There are 2 nested groupings, the coarsest first. Each group lies inside one group of the grouping before and may be the whole of it. The rows also spread widely along 2 directions, which tell nothing about the answers.
Known rows, each followed by its group in each grouping:
[-36  -6   0  -3  22  10   5 -22   9  16 -13   8 -13  29  26   5   6]
Z_269 Sili
[-51 -25  39  -4  50  24   4 -24  10  12 -31  31 -48  49  16 -21  -5]
Z_269 Mep
[-66 -34  16   0  27  23  10 -44  29  11 -22  15 -16  65 -11  17  24]
Z_921 bapi
[-27 -12  14  16  17  18  17 -10 -11 -13  -8   2  -4 -11  -1  -4 -18]
Z_868 gamu
[ -6  10  19   3  23   4   5  -7 -20   7 -16 -12  -2   1  35  -3   6]
Z_269 zutu
[  5  -2  19  10   8   5  -4 -18   4 -18   0 -16  17  17  21  12  -6]
Z_921 beze
[ 13  -8 -19  26   3  -6  22  -4  -9 -18   6  -7  25 -12  -4   2   0]
Z_868 Vad
[-64 -18 -13   9  40  30  18 -25  31  -3  -9  15   9  50 -23  22  27]
Z_269 nuz
[-47  -6  -4  13  21  24   7 -28  46 -13  -3  -8  15  42 -13  29  29]
Z_921 babek
[-43 -36  -4  23  31  18  21 -31  26 -14  -6  11   5   7 -28  -3  17]
Z_868 lopo
[  5 -14  53  -5   7   5   1 -17 -21  10 -12  -5 -26  12  37  -7 -19]
Z_921 bapi
[  1  -1  15   4  21   8  -2  -4  -6   3 -17   1 -13  14  45 -12  -6]
Z_269 Mep
[-17  -3  -9   6  24   8   2 -10   9 -11 -19   5   4  37  27  11  17]
Z_269 Mep
[-40 -40  38  15  37  22  18 -25  13   5 -12  15 -38  -3  -9 -34 -15]
Z_868 lopo
[ -1  10 -10   6   5  -1   1 -13  -7   7   0  -6  11  11  39  12   7]
Z_269 Sili

New rows. What belongs after each?
[ 39  -1  33   4  -9   1  -4  -7 -31   1   4 -24   6  -5  44   7 -13]
Z_921 bapi
[-21 -10  24   2  36  14  -1 -11  -2   4 -26  17 -28  28  26  -8  -4]
Z_269 Mep
[ -7  -7   4   7  27   7  -3  -3  -3  -3 -14   1  -5  24  29  -2   9]
Z_269 Mep
[-30   2  29  -3  38  10   6 -11 -10  11 -20   0 -18   9  23 -12   8]
Z_269 zutu
[-36 -23  31  15  20  21  24 -11  -7  -7 -13  11 -21  -6  -4 -14 -29]
Z_868 gamu
[ -7   7 -14   3   9   2   1 -15  -2   7  -3  -3  10  16  33  15  12]
Z_269 Sili
[ -2   9 -11   5   3   2   2 -13  -7   7  -3  -6  10  17  37  17  11]
Z_269 Sili
[ 11  -9  16   4  -5   3   3 -20 -13  -1  -4 -17   8  14  28  21   4]
Z_921 bapi
[-26 -19  20   0  11  15   5 -29   6   1 -15  -2  -9  36  13  15   9]
Z_921 bapi
[ 30  -2  65   2   3   0 -10  -1 -31  -2   0 -14 -25 -11  52 -23 -50]
Z_921 beze
[-43 -31  40  -2  23  23   4 -35   6  14 -17   8 -28  45   5   5   3]
Z_921 bapi
[ 45  14   8   6  -5   3   1  18 -38 -11  13 -31  25 -25  42   3 -18]
Z_269 nuz
[-50 -26   4   7  20  19   8 -37  28   4 -17   6   0  55  -8  27  31]
Z_921 bapi
[-29 -17  35  13  21  17  15  -8 -17  -5 -12   7 -23 -15   2 -16 -39]
Z_868 gamu
[ -9  -2   2  15  10   9  -1 -21  16 -22   2 -13  26  26  10  23  10]
Z_921 beze
[-23 -28  21  20  28   4  20 -10  -3   0  -8  16 -23   6  -9 -26 -18]
Z_868 Vad
[-27  -4   3   0  20  10   4 -22   0  16  -9  11 -13  24  29   2   2]
Z_269 Sili
[  3 -12  32   1   0   7  -1 -21 -13   3 -11  -6  -9  18  31  10  -7]
Z_921 bapi
[  9   0  10   4  13  14   9   2 -17  -7   8 -12  12  -4  21   3  -9]
Z_269 nuz
[-69  -6   9   2  48  25   7 -30  26   9 -30  16 -10  45  -4   9  34]
Z_269 zutu
[-15   5  30   6  16  17  -3  -9  11  -3   3 -11  -5  15  17   1  -7]
Z_921 babek
[-53 -15  -7   8  42  19   5 -23  31  -6 -25  22  -9  57   3  11  24]
Z_269 Mep
[ 25  13 -31  20 -16  -2   4 -11  12 -42  10 -37  68  12  20  52  30]
Z_921 beze
[ -9 -12  39   9  16  14  -2 -23   3 -10  -8  -6  -5  18  21  -1 -10]
Z_921 beze
[-24  -3 -17   9  24  18   6 -11  19 -15 -15  10  12  38  16  17  26]
Z_269 Mep
[-46  -4 -15   1  21  14   3 -28  16   9 -11   5   2  42  12  18  24]
Z_269 Sili
[-31  10 -28  10  27  10  13 -15  13 -11 -13 -11  31  28   6  32  48]
Z_269 zutu
[-14  10   2   3  23   7   9  -7  -8   0 -13 -12  12   7  23   9  27]
Z_269 zutu
[-48  -7 -24   9  29  28  15 -22  24 -10  -3   3  24  44 -16  30  31]
Z_269 nuz
[-19  -5 -18  11  22  15   4 -13  14 -10 -18   2  15  41  19  13  26]
Z_269 Mep
[-17  -7  11   4  26  16   2  -8   1  -1 -15  11 -15  30  29  -5   8]
Z_269 Mep
[ 39  -1  41  -3 -12  -4  -5  -7 -37   0   3 -22  -5  -7  52   3 -24]
Z_921 bapi
[-18   4  31   3  16  18  -5 -13  15  -4   0 -10  -5  15  15   3  -3]
Z_921 babek
[-64 -22  27   0  49  35  10 -22  12  14 -11  23 -31  40 -11 -11  -3]
Z_269 nuz
[-34 -20  19  16  19  19  24  -8  -6 -12 -12   5 -12  -4  -7  -2 -16]
Z_868 gamu
[-38 -36  24  23  30  18  18 -22  15  -3 -12  16 -25  -2 -13 -25  -4]
Z_868 lopo
[  2   9  28   6   6  13  -2  -7   8  -6   3 -20   3   5  23   5  -9]
Z_921 babek
[ 29  21 -26   7  -5  -6  -1  -3 -22  -4   6 -28  36  -2  48  19  13]
Z_269 Sili
[ 12  15  13   7   0  13   0  -6  11 -16  13 -23  21   6  23  13   1]
Z_921 babek
[-26  -3 -28   8  23  15   6 -18  22 -18 -16   0  21  47  13  27  38]
Z_269 Mep
[  2  -7  15  21   1   9  19   2 -21 -17  -2 -11   7 -26  13   0 -24]
Z_868 gamu
[-72 -29  10  19  32  26  25 -20  12  -6 -15  16 -14  18 -25   4 -11]
Z_868 gamu
[-49 -25  29  16  25  20  22 -13  -2  -7 -14  11 -24   0  -8  -7 -27]
Z_868 gamu
[-33   0  24  -5  41  13   6 -14  -4  10 -22   1 -14  17  17  -8   8]
Z_269 zutu
[-15 -28  17  22  22  12  21 -18   5  -8  -4   2  -6 -15  -3 -16  -5]
Z_868 lopo
